The rows come from 4 hidden closed curves, with some noise, and rows from the same curve form a group. Each curve winds through 8 dimensions. The rows are also pushed far along 4 directions, which tell nothing about the answers.
Some rows, each with its group after it:
[ 30  17 -16   3 -37  -5  21   6 -44   8 -44 -10 -36  31   1  30  -6]  Q543
[-16  18 -16  -4   2  14  10   0   4  18  21 -30  15  11   1  18  35]  Q360
[ 19 -36 -21 -23   6  -7   5  11 -20 -24  -1 -10 -19 -10  27  -4   8]  Q543
[-12   3   5  19  25 -10  -5  17  10 -13  17  32  13 -29 -11 -10  10]  Q318
[ 19 -38  21  23  32 -15  -3   4 -21   3 -17  32  -6  -7  -2   5  -7]  Q543
[ 15  -3 -20  -7 -23  -2  26 -18 -10  22 -19 -24 -21  21  23  11  -7]  Q318
[-22 -18  -9 -10   6 -14 -18   3  12 -17  19  17  -3 -12  31 -10 -13]  Q656
[-42  25 -13  15  -2  17  13  29  18 -27  22  -4  33 -27 -30 -11  23]  Q318
[ 36 -36   4 -20   7  -7   6 -18   8  16  -5   4 -39   9  35  -3 -33]  Q543
[ 31  -7 -17 -26 -23  -1  12  -1  -1 -29   6 -30 -19  -5  13 -29 -16]  Q360
[ 19  -4  -8  -8   3  -5   3  10   7  -6 -12   6 -10  10  -7  -9  25]  Q318
[12 -5 -9 -8 -6  6 10  6  2  5  6 -9 -3 33 14 14 22]  Q360
[  0  16  17  74 -16   8  27  14 -45  11 -19 -14   5   2 -57  32 -43]  Q656
[ 29 -12  -1  -6 -16   4  23  -7 -14  18 -51  -4 -40  44   7  16  -2]  Q318
[ -6  -7 -18  15 -26  -2  20 -11 -24  19 -30 -23  -8  14  -8  20 -17]  Q543
[ 20 -51   4 -49  13   9   0   5  29 -30  11  14 -21   5  52 -31  -4]  Q318
[ 35 -22   9 -28  13   0  -8  -7 -13  11  13  -1 -11   9  33  -2  -3]  Q543
[ -7 -21 -43 -22 -30  -1  21  -8   2  -7  -1 -41 -11   2  24  -2  -9]  Q360
[ -8  -7  16  33   4  -9 -16   9 -18 -51  28 -13  29 -43 -20 -20 -32]  Q360
[ 26 -19  21  10  13  -1  -5  -4 -30   8   6   0   1  -3   1   5 -24]  Q543
[ 24 -48 -18 -14  -4 -26   5 -18  13  -9 -11   0 -38  -1  38  -4 -29]  Q543
[  5 -23 -11  39  -2  -2  28  12 -34   8  -9 -14  -5  -5 -18  14 -25]  Q656
[ 16  -2 -34 -27 -41  -7  12   1   9 -24   4 -25 -19  11  22 -22 -12]  Q543
[ 25   7 -41 -25 -40 -19  11 -11 -12   4 -18 -20 -27  24  28  11   7]  Q656
[ 31  36  -9  10 -32 -22   2 -18 -40  57 -73  15 -32  42 -26  43   9]  Q656
[ 21   5 -41  -4 -33  -5  30  17 -22 -29 -10 -34 -26  -5   1  -7  -2]  Q656
[ 13 -20  -3 -46  -5   3 -11 -14  42   0   0   8  -2  21  24 -20  15]  Q360
[-42 -10 -19   6 -11   9   8   0   6 -18  14 -25  27 -31  -9  -1 -13]  Q360
[ -5 -16  36  18  52  -3 -22  14  22 -12  32  46  26 -19  -5   0  15]  Q656
[ 75 -18 -37 -17 -22 -24  31  -7 -32  29 -42 -14 -55  49  25  24  22]  Q656
[ -5   9 -47  -4 -26  -6  22   8 -36   7 -20 -35 -25  22  13  26  24]  Q543
[-17  22  -3  17 -11  25  27  21 -22   2 -15 -10  -3 -11 -28   2 -12]  Q318
[-15  -4  25  13  21  10  -5   0  13  -3  -9  19   5 -27 -26   0 -16]  Q318
[ 31 -20  12  12  16 -16   5   3 -17  13 -20  30 -31  30  22  18   1]  Q360
[ 28  11  17  19  11  -3  15  -1 -15  33 -44  25 -38  17 -14  16  -6]  Q318
[ -4   3  31  27  23   2  -9 -12  -5  25   1  12  31 -13 -30   3  -1]  Q318
[-26  -8  10  -5  15   8  -6  -8  24   1   4  14  21 -39 -14  -9  -9]  Q360
[ -9  33 -30  -1 -35  25  34  28  -4 -17  -2 -29  13   3 -30  -4  24]  Q656
[ 21  -3   1 -25   5  -6   5   2   6   5  -7  32 -35  18  49  -1   5]  Q318
[ 22  40   5   6   8  -8  -1  -8 -13  45 -36  15 -15  23 -23  18  42]  Q543
[ 16 -15   6  28   2 -15   9  -6 -18   6   9  -1 -17 -13  10   6 -50]  Q656
[-14   7  21  64  10  -2  10  -8 -27  20  -8  -5  21 -44 -58   8 -47]  Q318
[  3   9  14  -2   8  13   3   5 -11  20 -16  13 -10  23   0  17  13]  Q360
[ 36 -24  -7   5  -5 -10  19   5 -22   8 -21   2 -33  38  22  17  -2]  Q360
[-38  45 -21  -2 -15  10   6   2   7  14  13 -18   8  13   8  17  26]  Q656
[ 54 -42 -43 -19 -10 -30  20   0 -44   1 -30 -17 -66  26  49  12   2]  Q543
[ -9  24 -11  41 -26   8  30   2 -33  19  -6 -35  -5   3 -22  25 -33]  Q656
[ 18  26  24  29  13   1   4  -1 -13  24 -27  12   5   2 -46  11  19]  Q360
[ 27 -40  -2 -29  20 -10 -12  10   9 -52  37  -1   3 -26  34 -37   5]  Q360
[-37  -3 -18 -22 -17  33  17   5  21 -12  27 -37  10 -15   9 -11 -18]  Q543
[ 26 -40  15  39  17 -34  -6  13 -15 -53   8  26  -5 -60 -14 -24 -56]  Q656
[-27   4   9  32  23   8   1   8  -8   1  21 -12  32 -26 -27   9  10]  Q360
[ 18  12  -6 -11 -12   3   6  10  -9   6   4   2 -10  40  26  10  15]  Q543
[ 35   6   6  -9   5 -18 -13 -15 -10  17  -8  12  -3 -10  -6  -9  -2]  Q318
[-43  43 -32  -8 -41  21  13   6   5 -15   1 -41  29 -18 -31   4  17]  Q318
[  9  51 -13   2 -28  14  40   4 -17  43 -49   0 -37  60   4  34  32]  Q318
[ 23 -30  14  12  -9 -12  -7 -14 -13 -10 -32   3  -4 -12 -26   0 -38]  Q656
[ 12  -2 -13 -10  17 -10  10  14   9  -2   9  16 -26   0  26 -12  19]  Q656
[-17 -38  18  15  22  10  -1  18  -9 -30  10  12  28 -37 -14 -11 -17]  Q543
[-48  25   0   1 -10  22  -4   5  33  -8   9  -3  48  11 -26   1  39]  Q360

New rows. What belongs after each?
[ 12 -10   2  13  10 -17  -4  14  -2 -41  13  14   2 -42  -8 -17 -15]  Q656
[ 11 -30 -32 -45 -20  -3  -1 -14  -2  -2   2 -35 -14  19  39  -2   5]  Q360
[ -8 -28 -11   5  11  -8  -7  16 -21 -20  12  -2   8 -24   0 -10  -6]  Q318
[-10  17  -8 -21  -3  -4 -12  -4  29 -12   2  10   8 -12  -1  -2  24]  Q318
[ 25 -47   0 -31   4   7   3   7   5 -17  10   2 -16   8  34 -14 -18]  Q360
[-35 -13   9   9  -5  18  -1   7  10 -29   4  -9  23 -21 -21 -26 -25]  Q360
[  2  34  23  36   2  12   2   8 -29  26  -1  -2  22  25 -32  27  15]  Q543
[ -7 -24  -1 -39  41   3 -19   0  37 -11  57   3  17 -20  42 -17  35]  Q360
[ 45  -5 -23  -8 -22 -20   4 -10 -33  11 -11 -28 -15  28  13   4  11]  Q543
[-15   1 -10  14   7   8  18  26   3 -16  16   3   2 -17  -5 -16   0]  Q656
[  4  51 -12   2 -20  10  26 -19  -4  60 -28 -17  -6  51  -2  34  43]  Q318
[ 13   2 -23  -8 -23   6  22   2 -46  10 -44 -26 -21  11  -6  21   9]  Q360
[ 26  10  -3 -71  14  16 -12  -9  14  30  21   0  -8  33  53   2  53]  Q543
[  3   7  39  30  35 -25 -36 -11 -14   2   1  32   3  -7  -2   2  -2]  Q360
[ 43   7  10   0   0 -21  -8   1 -13   5  -9  25 -29  31  23  17   4]  Q543
[-34  25  -5  18  13   9   7  22   4 -15  21   1  15 -29 -16  -6  14]  Q656
[  6   7 -41 -15 -50  26  50   8   9   8  -8 -48 -16  36   2   6   4]  Q360
[ 10  28  17  39   6 -25  -3 -13  -8  17 -24  19 -19  12 -10   9  -6]  Q360
[  2  42  30  36   0   3  -6  -2  -8   3 -12   7  24 -10 -57   2   4]  Q360
[ -7   1  47 -42  47   2 -59 -16  64  -3  20  62  42 -19  -2 -14  45]  Q656
[ 32 -11   6  -9  -1  -6  -3  -6   4  -3  17   5   6 -13  10  -2 -17]  Q656
[ -7  40  -3  15 -13   7   3   9 -20 -15   3 -27  22   2 -28   5  28]  Q360
[ 49 -25  -6  28   7 -29  20  -1 -34  15 -31   1 -52  26  12  24  -8]  Q656
[ 36 -23  10  -1  34 -20   4  -8  21  10   0  30 -23  -8  17 -12   5]  Q360
[-36  30 -10  14 -23  24  23  -4   0  14   0 -32  30   1 -20  13   8]  Q318
[ 38 -15  44   4  42 -15 -32  -8   3   1  20  37   4 -12   6   1  -5]  Q543
[-22   1 -30 -40 -14  29  12  23  -6 -34  13 -34  15 -15   7  -5  33]  Q543
[-11 -12  31  43  41  -7 -10   7 -13  12 -10  39  22 -12 -28  16  11]  Q543
[ 47 -67 -20 -13   9 -25  13   0 -10 -33   8 -16 -53 -10  53 -15 -34]  Q656
[ -9  10  -1   5  17  -2  -1  16  27 -16  16  24  11 -16  -8 -12  25]  Q318
[ 32  19  18 -11   6 -13 -17  -9 -18  11 -18  28 -17   4  11  16   5]  Q360
[-23  -2 -18  -6  -7   2   6  -5   4  13  -5  -7   2  11  13  13  12]  Q543
[-24  45  37  25   9  10 -22   3 -15  22 -15  31  30  16 -33  32  21]  Q318
[ 50 -34   6 -16  24 -28 -14 -14   6  -9   2  19 -15 -16  21  -3   7]  Q656
[-16   4 -11   3 -11  -2   5   2  10 -33  21 -20  -1 -19  12 -25 -19]  Q360
[-19   4  -2  13  -6   0   5  -6  17 -19  12 -10  22 -29 -14 -18 -14]  Q656
[ -6 -40 -10 -44  -8  20   7   2  19 -31   5 -19  -7  -2  30 -19  -8]  Q318
[-35  31 -28 -41 -34  23  -6   7   9  -7   4 -19  26  -9 -11  -2  22]  Q656
[ 30 -14 -11 -33  18  -8   1  -8  13   1   6  -6 -39  15  47   2  26]  Q656
[ 40 -35  20   8  23 -23  -7 -18 -10   5 -19  12 -43  -3  15   5 -34]  Q656
[-23  -2   4 -24  15   6 -20   5  17 -15  27  11   2 -35  15 -16 -15]  Q656
[ 24  -2 -10  -9 -17  -9   5  -7  -3  -8  13 -12   0 -10  13  -1 -19]  Q656
[ 23 -42   9 -16  15 -16 -15 -19  28 -16  10   9   1 -20  14 -17 -17]  Q543
[-10  53   6 -11  -7   6 -17  -8   0  27 -16  14  17  -8 -32  18  27]  Q656
[ 65 -62   6 -14  25 -35 -11 -13   6   2  12  24 -36  18  55  -2 -17]  Q360
[ 12  -4  12   2  10 -14  -9  -9  18  14 -23  32  -8  34   8   4  27]  Q360
[  3  -7  -3 -19 -11   0  -4 -21  24  16 -10  -1   2   9   1  -3  -4]  Q360
[  9 -21  23 -15  32 -20 -42  -9  20 -19  12  38  19 -40  -5 -22   0]  Q318
[ 19 -54  18  24   0 -13   5   9   7 -47  12  18 -12 -20  10 -19 -74]  Q543
[ 18   1  12   5  -2 -19 -19 -11 -17  11 -23  26  -4 -22 -20   6 -28]  Q656
[ 53 -56  21  29  24 -28   3   5 -19  -5  -3  29 -33   0  15   2 -48]  Q656
[ -6  -2 -20 -67  -7   5 -15  -6  58 -31  22  -1  11   6  38 -29  48]  Q656
[ 20  25   6  10   8   4  11   6  -7  39 -16  15 -15  46  -4  35  42]  Q656
[ -5   1 -15  23 -23  -9  18   0 -15 -19  -9 -26 -21  -4   2 -11 -32]  Q360
[ 19  -7   0 -33   6   0  -4  -3 -10   2   0   6 -34   8  46   2  -6]  Q360
[ 43  -3  -1 -16  -5  -7   0  -8  -3   7   7  -9 -16   1   6 -15 -15]  Q318
[-44  19 -29  -8  -4  28  19  16   6  -6  27 -41  29 -15 -10   5  39]  Q656
[ -6  23 -16 -32 -20   3  -3  -8  31  -6 -10  -6   9  23   3  -4  47]  Q656
[ 20  -1  -7  -9 -15  12  13  -3 -36  18  -6 -30 -10  16   8  14  -9]  Q543
[ 20 -14  30  45  42 -26  -4  11  -6   5  -5  57 -14 -17 -11  -5 -17]  Q656
[-31   5  19 -19  11   8 -38  10  28 -32  27  30  32 -34  -6 -14  -3]  Q656
[  3  33   2 -12   0  -1  -9   3   5  -9   2   6  -2 -16  -8   2  15]  Q656
